The rows are grouped in 3 ways, from coarse to fine. Each group lies inside one group of the grouping before and may be the whole of it. The rows also spread widely along 15 directions, which tell nothing about the answers.
In the rows, 128 means zero.
Known rows, each followed by its group in each grouping:
[170 112 136 150 116 113 137  98 165  96 134  98 111  67  73 107  42  85
 143 138 117  97  88 169  89 164 152  63 138 130 130 126 200  83]
J152 J50 nim
[138  98 184 127 106  75 198  84 214 173 151 112 120  67 131 116  74 167
 131 210  82 133 123 134  60 159 154 141  96 162 123 139  48 123]
J152 J50 nusep
[110 112 125 156 127 108 152 108 126 120 117 112 107 110 173 143 136 128
 124 135 119 120 110 162 118 170 144 110 139 130 150 109 158 152]
J498 J962 pova
[148  98 140 157 137 112 152 127  69 186  99  82 132 191 149  94 158 127
 123 106 123 165 123 183 134 165  78  95 125  99 176  88 136 160]
J401 J597 movid
[153 129 166 108 140  98 194  95 128  89 185 127 119  94 136 129  60 129
 154 117 106 147 110 127  77 147 138 113 114 120 135 151 151  88]
J152 J620 Rufu
[104 133 120 131 115 168  88  92 107  92 145 149 145 136 119 170  92 151
 106 112 103 141 155 129 127  81 148  89 128 162 146 103 129  96]
J152 J50 ritar
[ 75 140 117 137 133 140  90 104 126 138 129 164 163 110 149 146 122 153
 132 126  86 102 167 130 167  83 175 116 129 162 146  82 128 131]
J401 J597 kam
[138 136 121 116 175 132 144 132  88 165 109 134 123 132 152  90 106  83
 113 145 132 140 143 112 105 133 144 146 109 119 129 142 129 166]
J152 J940 Duz
[165 111 100 139 114 144 147 103  76 144 127 108 101  64 146 189  74 120
 118 125 146 113 107 128 129 116 102 144 203 132 126 128 137 153]
J9 J746 rep
[112 142 107 106 119 150 122  87 103 139 117 120 123 172 127 122 123 127
 105 102 104 151 138 155 114 113 150 102 101 129 149 125 144 139]
J498 J321 nudi
[123 100 133 143 124 145 145 150  99  69 132 124 109  75 159 148 131  67
  50 164 182 117 169  48  23 114 131 164 150 115 111 146  81 136]
J152 J974 pibes
[154 122 108 156 146 159 138 133 104 104 124 148 119  72 124 174  50  94
  83 163 152 139 143  90 101 102 126 134 146 159  93 141 116 132]
J401 J551 rizar
[126 115 127 188 111  83 161 152 166 119 134 119 143 101 128 198  92 187
 148 165 127 135 128 132 122 139  79 113 111 115 109  74 120  83]
J9 J917 sig
[111 114 139 142 135 115 168 128 108 105 145 124 119 119 167 134 152 115
 106 120 137 139 133 115  90 151 125 119 123 115 143 113 118 129]
J401 J551 Lekev
[148 140 135  87  97 144 140  93 139 145 123  97  91 157  94 105 141  97
 109 131 161 125 129 169  79 145 158 115 111 142 100 160 116 126]
J9 J917 Kulor
[169 110 172 133 111 121 120  98 108 178  77 100 109 143 132  89 147 110
 127 160 148 114 142 189 125 132 121 113 153 133 117 147 118 143]
J152 J940 Zot
[ 88 153  39 111 124 196 129 133 116 141 151 111 132 155 123 185 113 151
  96  76 167 128 150 100 120 138 158 175 117 177 139  89 103 181]
J401 J597 zemo
[135 134 143 113 144 109 146 121 128 124 115 136 133 143 130  97 106  95
 118 155 119 149 154 122  84 114 138 110  91 106 119 144 132 117]
J498 J962 Nabol
[125 129 114 123  96 133 111  95 127 129 131 104 139 137 114 126 126 130
 137  99 122 101 138 153 117 123 140  98 135 110 160  96 151 105]
J152 J620 Supeg
[124 126  84 133 114 164 126 117 103 171 102 107 109 141 127 115 150  91
  71 131 150 126 136 125 101 141 134 107 122 135 132 115  86 147]
J401 J382 vun
[142 137 113 165 204 124 101 203  86 112 102 127 173 154 112  90  85  74
 151 100 159 112 150 115 152 138 114 119 123  85 133  85 233 127]
J152 J974 Lali
[117 143  99 107 117 125 160 114  98 160 142 113 144 129 175 159 160 151
 136 101 153 108 170 100 113 108 105 163 155  91 134 120  79 138]
J401 J597 kam
[151 126 144 125 108 105 153 101 101 142 113 107 121 136 154 144 141 145
 154 114 147 124 136 180 132 122 104 143 161 122 116 138 136 141]
J401 J597 kam
[143 114 135 140 166 126 159 141 131 190 105  89 131 173 131  86  98 114
 111 156 130 150 142 141 101 183 135 140  96 139 150 110 120 181]
J498 J962 pova
[110 113 123 165  94 106 129  92 171 142  93 131 123  84 136 162  96 163
 118 189  91 125 129 160 123 111 140 114 115 153 116 109 116 130]
J498 J321 nudi
[109 140  82 110 109 164 101 147  97 170  91 127 109 129 125 150 148 113
 100 107 156 119 109 112 167 115 156 158 123 174  88  94 141 182]
J498 J962 Nabol
[110 156  60  96 123 145 154 111 124 145 120 117 103 113 151 140 129 106
 108 109 162 107 131 113  86 144 171 181 122 131 119 153 119 174]
J152 J974 pibes
[137 101 204 112 106  81 172 153 132 133 149  84 128 164 125 103 168 137
 146 102 136 140 110 133 106 165 116 135 105 114 121  89 147 120]
J498 J962 Nabol
[148 125 159  93 162 124 180 167 107 155 177 100 128 148 116  98  99 118
 143  78 144 147 104  96 117 179 141 170  96 143 126 103 155 152]
J152 J620 Supeg
[119 121 132 129 117  76 188 130 150 126 123 126 112  87 158 144 110 137
 142 145 120 143  98 144  98 145 142 178  99 139 101 131 145 162]
J401 J597 kam
[115 125 137 118 142 107 152  91 102 169 135 118 141 170 157 122 101 164
 146 110  72 164 133 170 135 131 133 126 103 118 177 110 151 150]
J9 J917 sig
[140 126  82 181 135 108 151 168 137 118 102 106 107  91 130 143 127 103
 134 141 183  98 104 141 119 188 109 112 127 109 107 100 168 125]
J152 J620 Supeg
[132 146 162 114 128 105 147 123 159 139 163 127 151 148  99 140  79 184
 185 103 109 139 121 153 157 138 143 128  90 164 115  96 155  95]
J152 J620 Rufu
[115 178 102  95 102 171  90 100 122 174 135 137 143 158  95 149 160 155
 135  86 146  96 158 135 182  89 142  86 128 165  98 101  86  92]
J401 J597 kam
[104 103 165 113 115 134 159 130  92 166 138 112 104 142 165 136 162 150
 102 105 125 157 105 141 137 153 157 186 119 199 126 101 109 207]
J401 J597 kam
[142 135 174  84 112 141 133  91 105 178 127 105 102 188 108  76 175 125
 119 103 126 148 114 175 134 149 149  82 104 162 117 134 104 121]
J152 J50 nim
[130 128 115  90 105 131 154  88 113 150 156  87 143 163 125 120 123 139
 138  66 117 131 138 147  96 132 132 137 132 103 175 113 135 139]
J401 J597 movid
[158 134  99 106 178 142 178 138  70 147 162  85 128 126 164 118 118  84
 144  61 186  93 146  97 104 174 120 179 191  81 156 135 162 172]
J401 J551 rizar
[136 160  62 109 146 161 190  99  96 169 173 100 109 130 151 152 144 133
 118  83 172 117 141 104  99 175 104 104 149 107 145 136  57 123]
J401 J597 movid
[127 125 107 133 109 164 117  50  78 102 136 129 109 131 143 166  90 139
 100 107  96 151 131 175 116 112 139  69 147 148 175 133 140 115]
J152 J620 Supeg
[113 117 131 184 167  84 174 176 134 104 112 118 116 137 165 125 140 127
 143 148 160 140 116 167 115 210 128 138  91 128 131 101 181 156]
J152 J620 Supeg

New rows. What belongs after each?
[101 138 121  80 108 128 159 115 103 112 146 116 123 132 191 157 174 131
 122  96 163 110 158  89  82 112 146 196 151 102 123 141 112 160]
J498 J962 pova
[133 136  55 120 157 165 162 145  69 152 160  93 130 113 144 134 114  83
  98  71 166 107 134  59  91 156 108 129 151  83 164 100 116 148]
J401 J597 kam
[160 116 124 146 106 116 135 163 133 171  83 106 145 114 120 155 113 128
 129 156 178 114 150 117 126 101  98 197 146 127  77 110 115 159]
J401 J551 rizar
[132 111 190 121 136  94 129 169 135 202 111 123 163 129 136  84 158 139
 141 160 135 111 161  93 144 113 123 169 115 126  98  92  85 142]
J152 J50 nusep
[146 109 182  65 104 123 154 109 114 185 163  85 118 128 111  65 136 102
 130  82 109 114  97 108 102 149 159 137 117 125 146 112 127 136]
J152 J940 Zot
[134 113 134 128 116 118 141 140  94 116 154 122 136  56 137 148 103 106
 119 102 129 100 120  56 107 100 113 133 160  93 123  98 136 100]
J152 J974 pibes
[135 109 140 166 123 114 162 127 143 141 143 110 113  89 116 151  85 145
 116 141 114 136  95 129 117 166 119 100 115 156 126  97 117 111]
J152 J974 pibes
[163 110 120 138 113  48 151 116 166 184  73 110 163  86 117 104  26 126
 178 171  63 131 113 150 114  97 111 152 106  69 132 106 194 142]
J498 J962 Nabol
[131  86 149 162 110 100 130 148  66 125 117 107 101  57 174 140 174 109
 141  88 138  83  71 136 172 156 116 127 191 113 133  74 204 147]
J152 J620 Supeg
[144 156  81  87 143 147 123 118  54 216  96 149 123 122 134  85 130  75
 110  94 108 139 109  95 166  85 124 104 112 101 106 130 125 139]
J401 J382 vun
[116 145  98 138 150 119 103 150  96 155 100 145 163 122 149 164  85 166
 179  91 119 114 125 149 214  99 133 182 148 143 118  90 207 169]
J152 J974 Lali
[157 123 176 137  96 117 141  95 168 106 132 103 137 140 115 149 114 147
 130 174 158 112 188 148  71 113 106 100 149 118 108 146  79  72]
J498 J962 pova
[137 122 112 164 161 128 127 114  88 132  72 128 130 155 177 125 117 118
 112 180 148 147 181 169 100 122 113 127 142 113 140 155 123 158]
J152 J50 nim
[135 131 145 115 124 145 159  98 109 148 153 100 128 184 139 145 139 156
 124  97 149 146 156 157 114 148 125 135 137 147 146 127  98 140]
J401 J551 rizar
[ 96 132 156 123 132 108 123 107 137  96 154 150 155 102 147 120 131 121
 155 106  97  94 151 129 134 109 178 121 136 122 145 102 176 108]
J401 J551 rizar
[120 105 133 113  74 131 129 105 143 102 143 115 128  83 112 152  97 112
 103 117 117 117 122 107  81  96 159 153 133 142 128 106 140 127]
J401 J551 Lekev
[146 105 141 120 102 118 158 100  92 120 132  93 114 118 151 143 113 126
 116 111 125 138 126 131  85 115 107 139 152  98 142 131 144 139]
J498 J321 nudi
[121 139 150  89 140 135 131 106 141 118 169 114 142 129 104  87 100  99
 150  80 118  95 136 139 111 145 194 128 125 146 148 116 177 128]
J401 J597 kam
[133 111 154 120 119 109 167  87 142 124 149 109 128 129 121 119  78 135
 134 121  90 156 117 169  87 144 149 123 106 146 156 124 146 135]
J401 J597 movid
[128 119 107 166 146 148 137 158  74 128 111 113  68  86 167 166 180  93
 112 119 208  87  94 150 164 193 129 134 195 167  97 111 156 181]
J9 J746 rep
[120 132  69 138 123 120 172 122 123 152 165  83 147 118 146 170 104 164
 156  70 135 104 122 119 121 164 103 140 148  96 174  74 137 135]
J401 J597 kam
[107 149 103  67 123 113 179  84 137 200 154 135 118 118 135 121  69 167
 150  89  53 164  73 137 143 139 185 164  61 166 141 118 140 170]
J152 J620 Supeg
[109 125 123 107 113 107 195 143 144 134 130 115 115 158 141 131 140 129
  95 135 141 183 124 109  56 147 134 180  53 131 111 127  90 160]
J401 J551 Lekev
[ 95 153  83 107 150 131 136 125 123 141 175 104 154 113 155 117 144 124
 170  56 141  49 148  89 124 161 159 133 155  74 183  82 159 120]
J152 J940 Zot
[120 100 156 175 139  96 160 143 123 104 151 109 145 117 166 179 107 177
 163 108 135 126 129 155 148 159 110 159 161 141 150  77 173 145]
J401 J551 Lekev
[129 123 145 120 150 158 133 137 116 177 144 108 106 122 115  86 159  81
  90 126 149 100 125  94 128 179 156  84 131 159 124  97  91 132]
J498 J962 Nabol
[143 126 143 129 123 164 114 136 117 139 135 113 115 162  82 132 111 133
 105 114 152 148 115 147 141 146 135  95 105 191 105 103 122 120]
J152 J50 nusep
[145 117 112 147 142 123 132  92 137 143  86 102 137 148 145 128  58 142
 141 170 130 134 164 203  96 139 152 175 145 150 151 155 157 187]
J152 J50 nim
[ 83 113 124 141 118 133 117 120 107 101 138 132 127  93 173 144 153 124
 111 118 128  97 141 110 114 131 169 142 146 140 153  91 140 145]
J152 J620 Rufu
[123 129 115 129 142 121 148 166 143  95 131 100 140 141 123 143  85 123
 139 110 162 128 139 123  92 144 143 190 109 126 120 113 193 163]
J498 J321 nudi
[130 141  90 107 117 134 148  97 112 175 146 118 129 116 119 125 101 131
 123 100  99 132 111 102 117 129 129  91 102 110 151  98 106 105]
J152 J620 Rufu
[119 139  94 143 167 112 191 132  93 178 149 129 121 107 176 137 131 140
 113 123 119 144 123  78 117 162  90  95 109  91 144 109  68 115]
J152 J974 pibes
[155 126 100 134 107 160 115 127  80 126 117 100 148 170  98 166  64 138
 107  92 140 163 144 126 112  88  89 127 129 120 141 107 145 121]
J152 J974 pibes
[110 137 127 126 109 151 126 129  97 136 108 137 113 164 146 172 156 158
 105 123 160 157 140 158 150 111 134 158 116 196  90 121 102 169]
J401 J597 kam
[125 102 151 160 106 114 127 102 129 103 115 123 153 129 147 156 108 150
 120 163 120 140 182 161  89  90 113 127 143 125 147 120 112 121]
J401 J597 movid
[132 115 144 138 168 128 157 158 124 152 130 106 108 129 134  93 133  89
 107 143 154 122 122 117 111 198 151 126 116 153 124 109 131 161]
J498 J962 Nabol
[118 124 106 163 119 113 130 139 137 139  74 110 130 188 133 133 122 145
 131 139 144 160 134 206 128 150 129 153  92 149 126 111 169 173]
J401 J382 vun
[149 105  75 152 109 165 145 109 102 150 115  80  95  84 144 169 104 106
  74 139 178 100 134 110  73 153 117 152 186 136 141 131  86 167]
J152 J974 pibes
[139 138 100 122 125 156 125 122  80 135 132 112 125 114 140 157 134 115
 125  89 172  95 143 120 140 116 119 136 179 130 117 119 130 140]
J401 J597 kam
[125 115 184  78 101 140 145 106 122 122 168  99 114 140 117 112 140 121
 109  92 124 127 129 114  88 127 163 143 125 147 127 125 125 129]
J498 J321 nudi
[142 129 149  92 108 124 143 121 105 140 142  98 127 125 125 109 154 100
 138  82 154  96 131 126 116 126 136 143 152 114 120 122 143 131]
J401 J597 kam
[148 150  83 120 209 166 158 138  50 155 135 135 118 158 146  96  95  78
  88 115 147 168 140  88 102 153 111  85 101 107 145 147 109 139]
J152 J50 nusep
[132 150 102 137 175 148 137 157 114 175 108 138 109 144 110 115 109 104
 106 150 146 150 118 131 148 159 138 100  79 161  92 116 127 142]
J9 J917 Kulor
[143 114 160 144 159 127 150 126 108 131 136 102 124 122 159 121 119 120
 129 135 163 103 166 138 103 162 136 157 173 136 143 139 126 153]
J152 J974 pibes
[138 138  98 129 134 144 160 102 107 193 112 100  86 147 144 150 122 151
 129 108 137 142  83 181 171 186 133 117 131 178 123 119 134 179]
J498 J962 pova
[126 125 127 120 126 133 149 151 139 104 157 105 134 121 111 134 101 101
 113 112 148 118 131  80  80 142 137 128 113 114 124  98 142 111]
J498 J962 pova
[134 131 115 130  81 141 108 104 122 107 143 103 140 117 125 192 120 175
 159  90 163  84 147 147 142 105 118 138 191 136 121 104 143 103]
J152 J50 nim
[137 111 117 149 123 105 163 119  77 166 102 102 130 143 183 136 167 132
 116 122 140 142 146 134 114 128  71 122 149  70 154 110 100 142]
J401 J551 Lekev
[116 108 136 127 146 179 124  89  48 114 143 134 129 153 177 166  96 127
  66 142 120 167 192 117  86  88 137 149 164 156 177 138  86 174]
J9 J746 rep
[109 100 141 165  61 115 150 129 165  96 161 105  85  69  99 198 139 160
 111 120 129 115  54 143 128 176 129  77 118 178  99  63 135  81]
J9 J917 sig
[ 51 124 107 184 117 126  64 111 144  84 101 126 176 180 146 139 160 158
 131 115 111  96 190 186 130 121 166  95 123 119 202  58 180 120]
J152 J974 pibes
[133 104 145 137  91 121 116 100  84 117 114 105 115 101 168 140 171 121
 132 107 149  86 136 156 130 119 123 129 195 105 144 114 156 134]
J152 J620 Supeg
[181 122 130  96 123 111 171  96 122 210 113  80 125 141 110  72 100  94
 137 114 120 127 115 155 103 149 125 137 128  96 141 139 134 154]
J401 J551 rizar
[142 134 142  95 106 112 140 125 118 142 144 138 141  77 120 146  98 125
 151  95 117 112 114  95 148  81 137 158 142 126  91 112 155 115]
J401 J551 rizar
[118 150 116 143 156 123 111 152 114 134 112 143 138 113 130 122 127 112
 147 108 141  98 127 129 169 130 144 116 128 131 110 100 179 122]
J152 J974 pibes
[117 125 121 187 143  85 165 135 105  98 147 116 130 102 185 199 128 188
 187  89 128 112 104 162 177 167  81  97 168 101 143  77 198 106]
J498 J321 nudi
[ 65 155  79 154 148 115 149 114 139 101 157 146 150 125 192 189 137 195
 157 115 126 113 160 132 131 149 141 125 124 123 157  95 123 116]
J152 J50 nim
[135 136 146 114 146 125 149 125 145 107 141 136 108 111  99 110  78  94
 120 136 117 142 104 129 106 151 169  97  89 163 102 131 164 114]
J498 J962 Nabol
[125 144  75 110 123 143 113  83 113 184 120 121 146 115 118 136  61 141
 140  88  82 116 120 139 154 100 153 130 132 130 162 104 160 145]
J152 J974 pibes
[112 113 107 156 154 155 120 147 138 184 118 112  95  80 107  95 119  91
  96 139 125  97  73 126 158 209 189  96 112 201 124  72 140 166]
J152 J50 nim
[118  95 105 189 166 144 108 108 102 173  94 106 142 130 151 101 101 108
 105 150 101 114 159 171 136 161 141  92 152 135 202  80 146 178]
J401 J597 zemo
[126 155 112 111 109 138 129  87 132 109 136 125 145 163 109 143 105 139
 133 111 130 134 168 157 101  96 132  99 112 125 133 133 123  92]
J401 J597 kam
